Every row belongs to one group in each of 5 separate groupings. Each group adds its own fixed numbers to the row, and there is some noise. The rows also spread widely along 17 directions, which tell nothing about the answers.
(in the rows, 128 means zero)
Known rows, each followed by its group in each grouping:
[118 111 136 138 133 160 122 129 151 173 143 163 108  80 119 149 122 151
 152 162 177 162 107 151 152 123 124 133 156 133 149 132 134 121 107 114
 138  91 144] : E Z_583 (2) Z_633 D
[ 89 136 142 160 151 134 119 116 156 127 106 145  97 143 111 148 104  88
 127 145 122 133  85  99  92 107 146 150 139 101 130 117 171 111 157  76
 186 104 125] : Y Z_583 (3) Z_921 S
[127 112  79 122 147 117 133 150 171 112 106 131 124 153 146 156 139 135
 131 129  98  96 118 104 111 135 108 177 149 102 165 119 150 141 130 125
 139 109 101] : Y Z_603 (0) Z_231 D
[139 135 138 107 132 122  80 113 106  61 158 124 101 134 117 114 104 142
 112 109 105 171 147 141 124 117 137 163  97 138 106 155 107 145 145 165
 119 163 131] : K Z_937 (1) Z_921 L
[161 127 178 162  79 170  77 104 136 125 127 124  57 106 136 119 140 170
 119 119  93 106 128 127 158 130 131 157 112 145 122 150 160 161  76 158
  98  97 136] : K Z_603 (2) Z_633 L
[ 91 121 111 206 155 120 146 155 187 219  96 164 115 113 147 142 173 130
 119 135 142  90 114  89  96 134 128 103 161 124 167 147 168 150  77 149
  99 130  89] : E Z_937 (0) Z_231 S
[109 115 131 156  95 156 117 111  93 146 145 119  89 120 141 101 114 140
 107 123 145 178 160 141 157 119 124 160 119 124 106 153 100 146 135 193
 105 136 110] : Y Z_603 (3) Z_231 D
[112 124 152 121  81 119  93 124 141  94 140 142 174 132 141 104 146 154
 115 103  91  94 154 129 103 139 106 126 116 106 139 150 155 134 135 123
 111 168 114] : E Z_583 (1) Z_921 D
[128 146 155 128 106  98 131 132 168 150 135 197 153 146 129 106 138 136
 126 115  82 123 148 124  89 199 154 147 131  82 124 143 163 111 103 136
  93 102 131] : E Z_937 (2) Z_921 D
[126 155 127 140 161 105 123 156 146 117 151 155 129 135 113 125 111 153
 115 124 146 164 155 112 107 122 149 111 122 149 129 148 111 121 105 163
  99 152 107] : Y Z_937 (2) Z_231 S
[179  97 111 104 107 163 121  92 143 139 110 111 104 104 135 145 143 198
 104 139 113 130 116 144 128  85  92 164 136 200 141 113 112 153 121 120
 158  80  93] : E Z_937 (2) Z_231 L
[177 171 177 116 159 130 181  90 159  81 105 144  62 125  87 117 126 104
 119 140 107 169  98 114  91 103 151 145 128 131  74 133 129 121 158 111
 121 109 144] : E Z_937 (0) Z_633 S
[139 181 140 134  93 122 129 130 171 142 117 182 131 145  70 160 131 167
 143 126  47 104 165 141 150 137 133 145 105 124 131 104 153  94 123 127
 106  79 147] : E Z_937 (2) Z_633 L
[117 117 137 132 138 118  75 175 162 107 129 158 100 136 150 124 121 144
 131 108 103 100 125 106 110 143 128 147 122 117 149 163 152 142  88 160
  81 143  88] : Y Z_583 (2) Z_231 D
[137 113 167 109 116 154 120  74  99  85 141 114  92 100 138 113 157 110
 119 130 105 153 128 153 124 118 115 150 130 112 133 174 133 163 179 140
 130 182 146] : E Z_603 (1) Z_633 L
[118 115  69 148 145 135 143 175 151 170 143 128 145  98 119 154 133 173
 129 127 155 162 167 161 145 110 104 157 139 143 142 132 103 136 129 170
 128 117 108] : Y Z_603 (2) Z_231 D
[129 128  74 141 148 118 128 147 140 118 113 129 149 159 135 180 134 179
 100  87 100  85 150  95 108 131 107 184 118 145 183 109 140 140 111 150
 138  98  89] : Y Z_603 (2) Z_921 D
[114 125 117 102 129 131 133  96 116 131 115 142 143 169 116 120 135 114
 128 145  99 143 118 128 128 147 106 123 126 109 146 118 121 102 166 131
 111 152 136] : Y Z_937 (2) Z_633 D
[175 165 114 116  88 127 148 101 127 110 149 132 227 159  99 153 157 218
 100 118 110 101 192 127 128 155 107  89 128 161 178  89 135 113  90 123
 108 113 158] : Y Z_603 (2) Z_921 L
[ 96 123 113 190 209 105 141 143 120 165 157 153 116 130 136 130 107  76
 149 143 144 155 123  94  99 170 160 129 158 101 166 112 165 143 110 142
 127 110 155] : E Z_603 (2) Z_633 S
[105 132 188 158 125 148 129  81  93 134 129 164  75 136 168 142 127 120
  90 111 131 133 127  83  94 122 147 139 117 133 176 148 143 142 122 149
 128 126  88] : Y Z_937 (0) Z_231 D
[130 140 162 160 144 124 120 158 123  93 187 165 117 134 137 121  83 121
 161 124 142 148 150 127 124 175 160 133 144  83 127 110 162 121  81 136
 101  62 162] : Y Z_583 (2) Z_231 D
[162 161 128  94 152 124 224 135 160  83 108 134 122 105  89 132 156 117
 135 126 130 158 143 155 106  98 105 142 131 103  89 153 110 111 167 154
  84 124 118] : Y Z_603 (1) Z_231 S
[110  82 106 144 131 124  39 139 119 156 152 124 109 133 173 118  95 151
 123  83 115 155 110 135 100 158 139 223 119 144 120 124 161 146 107 141
 182  66  78] : Y Z_937 (1) Z_921 S
[133 114  64 109  73 148 135  80 145 139  87 102 141 168 120 110 156 177
  92 158 148 127 104 115 174 147  94 145 152 116 113 127  91 126 131 137
 117 140 127] : K Z_603 (2) Z_633 D
[145 122 146 151 238 127 138 149  89  84 137 117  98 133 110 144 175  90
 156  61 116 101 119 112  98 148 118 107 106 143 149 119 160 142 119 168
  46 143 149] : E Z_603 (1) Z_231 D
[137 155  90 157 127 134 126 168 179  96  91 110 124 188  81 114 142 156
 151 102 138  78 100 107 164 159 111 116 128  95  55  94 146  92  80 127
  57  84 142] : Y Z_583 (2) Z_633 D
[107 137 151 194  73 166 188 125 130 172 118 140 123  79 156 159 149 159
 103 101 151 108 170 140 119  90  97 160 135 113 138 139 140 141 132 150
 146  60  81] : Y Z_583 (2) Z_231 D
[109 153 139 165  53 133 175  64 122 134  83 127 143 176 136  99 168 137
  67  90 104  86 148  83 102 156 124 147 119  80 100 130 143 127 141 139
 109 119 101] : E Z_603 (1) Z_921 D
[ 80 137  62 158 103 121 195 131 108 161 123 125 190 141 133 140 139 145
 105 104 174 130 170 126 128 132  90 138 141  89 126 116  91 119 162 164
 126 112  98] : K Z_583 (2) Z_231 D
[ 89 114 142 102 100 143 143 126 137 141  80 143 109 119 123 126 139 107
 148 116  84 121 124 152 121  77  69 148  84 112 114 155 126  95 185 167
  87 135  55] : Y Z_937 (3) Z_231 S
[142 146 136 148  92 134 163 140 125 127 133 140 168 130 103 116 158 152
 140  91 107  95 170 154 143 169  95 115 112  87 108 121 144 113 100 179
  40  93 158] : K Z_583 (2) Z_921 D
[144 114  67 131 134 143 104 130 123 141 124 111 139 168 102 129 134 166
 139 138 109 123 129 138 176 137  92 124 126 151 134  92 110 125 110 163
  84 129 147] : Y Z_937 (3) Z_633 D
[ 73 110 148 173 130 140  48 148  94 153 168 145  94 128 133 114 121 127
 146 104 148 161 140 146 164 144 144 120 106 122 126 164 134 128 102 192
  85 165 124] : Y Z_937 (3) Z_231 S
[170 162  68  93 160 105 173 132 184  97 114 134 177 152  67 152 157 176
 124 156 129 121 135 112 135 122 110 103 150 148 147 117 105 115 118 123
  93 161 154] : E Z_603 (3) Z_633 S
[173 145  92 145 163 128 152 143 175 121  90 102 108 141  87 140 185 158
 106  96 113 109 113 118 114 137 124 153 138 142  88 126 125 139 130 132
 111 118 138] : K Z_603 (2) Z_231 D
[106 111 112 160 113 127 116 108 109 203 130 127 156 141 136  90 127 128
 133 115 124 146 130 131 107 154 111 125 125 137 107 101 140 126 125 141
 116  99 106] : E Z_937 (3) Z_633 L
[176 142 122 151  78 133 125 127 173 120 132 116 149 116 108 121 121 196
 120 135 101 113 160 131 136 113 113 148 124 155 112 103 145 136  84 130
 125  67 137] : K Z_603 (3) Z_921 S
[ 91 149 125 152 139 107 171 136 175 204 117 189 128 104 126 126 150 111
 127 131 146 161 126 139  86 156 150 153 158  78 109 168 144 122 135 136
 127 117 103] : E Z_937 (1) Z_633 L

New rows. What belongs after each?
[159 151 136 147 128 128 122 110 133 148 150 156 183 167 112 147 152 187
 115 102 143 110 138 102 113 197 150 109 142 145 161  91 164 109  54 113
 109  75 162] : Y Z_603 (3) Z_921 D
[144  92 161 115 170 158  83 126  95  79 139 104  72 108 140 138 143 123
 130  93  95 138 119 140 115 100 105 160  97 165 153 151 135 155 157 155
 118 155 115] : Y Z_603 (2) Z_231 D
[105 150 101 137 110 119 140 135 154 127 131 137 200 167 111 150 143 158
 129 117 149 107 136 115 114 150 113 105 149 103 138  87 147  92 137  76
 152 109 131] : Y Z_583 (0) Z_231 D
[101 109 160 120  40 139  55 132 181 185 141 167 147 100 151 107 117 179
 126 162  92 144 152 152 125 130 125 141 128 131 153 159 158 120 115 112
 152 135  88] : Y Z_603 (2) Z_231 L
[101  99  75 151 202 113 138 170 104 171 146 148 156 125 126 156 139  96
 197 109 106 107 138 153 128 166  88 125 130 105 186  91 167 128 113 174
  71  95 141] : E Z_937 (1) Z_633 L
[126 115 112  96 141 132 114 123 131 130 100 134 112 131 100 129 150 130
 123 109 100 133 111 142 114 125 106 155 113 130 118 156 119 132 152 159
  90 159 105] : E Z_583 (3) Z_921 L
[132 144 143 130 122 125  93 129 137  93 159 142 108 150 129 104 121 160
 108 131 160 166 143 105 141 156 161 123 135 121 119 162 114 138  90 160
  87 172 134] : Y Z_603 (0) Z_231 D
[135 173 140 177  82 130 131  56 123  99 114 117 130 192 125  88 108 149
  69 171 116 103 141  32 121 128 149  73 132 138 145  96 137 141  89 117
 109 155 141] : K Z_603 (1) Z_633 L
[164 149 124 136 175 135 171 110 144 170 120 134 127 116  69 114 143 134
 122 145 174 188 108 131 104 135 143  98 141 160  91 119 113 116 107 136
  91 116 158] : K Z_603 (3) Z_921 L
[132 104 122 126 112 140  93 104 145 114 117 115  90 143 143 107 148 141
 119 125 132 127  99 115 130 147 134 157 147 111  99 150 138 150 114 127
 122 128 115] : E Z_603 (3) Z_231 L
[ 89 143 131 119 108 120 133  95 115 122 146 166 163 146 124 140 142 123
 117 165 120 138 161 126 135 139 125  81 139  93 191 150 116 122 156 140
 115 199 152] : K Z_937 (2) Z_231 L
[114 122 147 138 145 122  98 155 103 133 171 140  94 105 107  91 104 114
 158 100 126 199 161 163 144 142 144 151  97 124  79 154 115 126 129 204
  66 134 130] : E Z_603 (3) Z_231 S
[156 122 101 110 134 119 200 109 151 135 116 137 174 126 137 129 159 129
 116 145 118 129 131 134  84 155 105 146 165  98 155 127 148 132 131 130
 123 105 128] : Y Z_603 (1) Z_921 S
[120 104 129 130 129 115  98 126  96  43 182 113 135 151 164  97 128 106
 143 116 118 137 148 139 131 172 122 139 141  63 122 143 133 154 144 150
 115 157 168] : K Z_937 (2) Z_231 D
[ 82 127 107 162  90 142 143  75  54 137 155 119 176 141 174 156 113 172
 100 103 200 116 168  84 136 119  97 126 117 141 194 113 109 140 101 164
 136 106  84] : K Z_603 (3) Z_633 L
[163 109 121 143 139 151 161 104 130 142  98 120  66 125 150 116 163 124
  91 127 100 132 116 127 105 120 116 173 147 127 121 157 117 176 134 178
 101 129 107] : Y Z_937 (3) Z_231 D
[112 158  92 112 162  91 124 171 198 113  98 172 165 185  88 144 132 143
 134 150 110  85 114  78 110 146 128  80 138 117 166 122 146  89  97 118
  74 163 114] : Y Z_583 (2) Z_231 S
[ 47 121  48 136 153 139 132 135 146 197  97 158 133 144 105 173 152 131
 116 160 185 145  99 122 164 128 116 128 159  99 176 153 102 113 156 146
 133 190 113] : Y Z_583 (1) Z_633 D
[ 92  93 157 141 117 163  89 104  53 113 141 129 105 144 155 126 122 108
 141  83 121 115 120 135 142 156 105 151  97 100 153 126 156 126 123 171
  86 108 118] : Y Z_583 (1) Z_921 D
[141 153 129 141 135 149 175 108 171  82  97 121  64 118  97 125 130 135
 111 167 157 144 115 103 150  66 123 132 138 120  90 157  95 141 138 138
 105 156 134] : E Z_603 (3) Z_633 D
[115 104 123 141 112 131 121 131  89 114 146 109 145 119 179 125 135 158
 113  81 135 112 172 118 113 110  85 144 105 147 164 157 123 159 110 202
  89 144  60] : Y Z_603 (3) Z_231 S
[168  92 117 128 155 153 127  99 140 122 112 100 120 153 124  90 147 130
 139 168 164 127  65  99 131 159 112  77 163 142 121  89 136 126  81 100
  87 110 164] : K Z_603 (2) Z_231 D
[114 131 138 106  91 141 137 114 109 110 153 135 175 130 117 121 117 161
 144 144 155 151 164 141 157 118  93  84 111 136 153 117 113  90 120 147
  87 130 120] : Y Z_603 (2) Z_231 S
[ 57 107 137 166  93 160  25 141 123 193 139 144  99 117 117 127 130 160
 104 111 142 167 130 155 165 133 142 151 107 135 122 177 126 125 135 159
 139 181 113] : Y Z_583 (2) Z_921 D
[102 143  96 100 143  98 157 127 124 118 142 172 163 172 115 128 120 104
 132 154 103 155 158 119 133 180 132 133 140  63 171 141 114 110 160 168
  86 177 151] : Y Z_603 (2) Z_633 D
[139 117 133 150 103 159 180  98 150 139 133 119 124  91 136 103 117 140
 135 189 173 160 129 127 143  94  96 113 157 123 121 112 121 137 119 117
 124  99 142] : E Z_603 (0) Z_633 D
[ 91 117  83 126 168  93 139 163 145 139 122 148 158 157 144 138 158  93
 144  94  99 115 127 126  93 194 117 178 145  52 146 150 157 128 161 150
 115 144 117] : Y Z_603 (2) Z_633 D
[136 137 134 141 119 144 130 133 152 120 119 130 122 130  88 114 135 128
 133 152 108 135 127 147 142 126 117 108 132 111 109 131 144 115 127 137
  92 137 161] : Y Z_583 (2) Z_921 S
[128 139 123 127 104 115  99 143 162 123 147 154 130 134  97 137 108 144
 144 144  42 138 172 145 141 132 132 168 116 118 143 101 147 122 160 118
 145 113 154] : E Z_603 (0) Z_231 D
[ 83 153  83 151 128 128 188 162 156 181 108 158 138 120  95 140 129 133
 135 131 175 154 144 142 147 115 106 139 136  86  98 149  98 103 140 177
  86 123 100] : Y Z_583 (3) Z_633 D
[116 155 132 145 115 112 146  81  98 132 148 152 205 180 116 130 168 138
 105 115  96 106 168 109 114 183 127  81 135 111 177 104 140 118 150 116
 117 169 173] : E Z_937 (2) Z_633 D
[ 75  68 136 120 104 146  38 112  86 109 165 112 109 132 164  88 123 127
 144 119 165 164 114 141 166 157 122 137 121 107 124 167 125 133 129 159
 113 173 117] : E Z_603 (2) Z_231 S
[173 130 142 129 155 124 142 115 134  99 147 120 126 132 130  87 154 117
 117 136 121 155 126 125  96 161 133 123 156 115 113 153 135 158 126 143
  93 172 166] : Y Z_603 (3) Z_633 D
[141 135 125 156  66 161 178 105 112  67 137  91 103  91 129 134 130 167
 108 135 131 128 199 150 180  44  79 151 116 124 115 151  87 165 151 189
 109 133 117] : E Z_603 (3) Z_231 S
[145 154 105 163 130 140 154 175 184 155 126 136 117  77  82 133 127 188
 143 129 171 139 144 150 159  87 108 125 130 158  86 133 117 123  76 166
  76  89 115] : E Z_583 (1) Z_633 S
[102 100  66 147 156 122  61 157 127 135 144 116 105 144 112 128 103 139
 140 128 119 155 134 136 159 140 131 175 123 125 122 126 123 149 118 169
 120 139 134] : E Z_603 (3) Z_921 L
[124 155  91 109 121 108 183 109  81 110 167 147 202 141 102 141 123 155
 120 123 153 164 203 141 150 147 108 117 117 112 164 132  82 115 133 207
  70 148 151] : K Z_603 (3) Z_921 S
[ 90 159  70 163 128 103 138 151 100 131 129 134 161 179 107 148  98 138
 101  91  91 121 186 110 119 140 122 162 106 104 141 106 121 125 148 182
 115 121 105] : Y Z_583 (2) Z_921 L
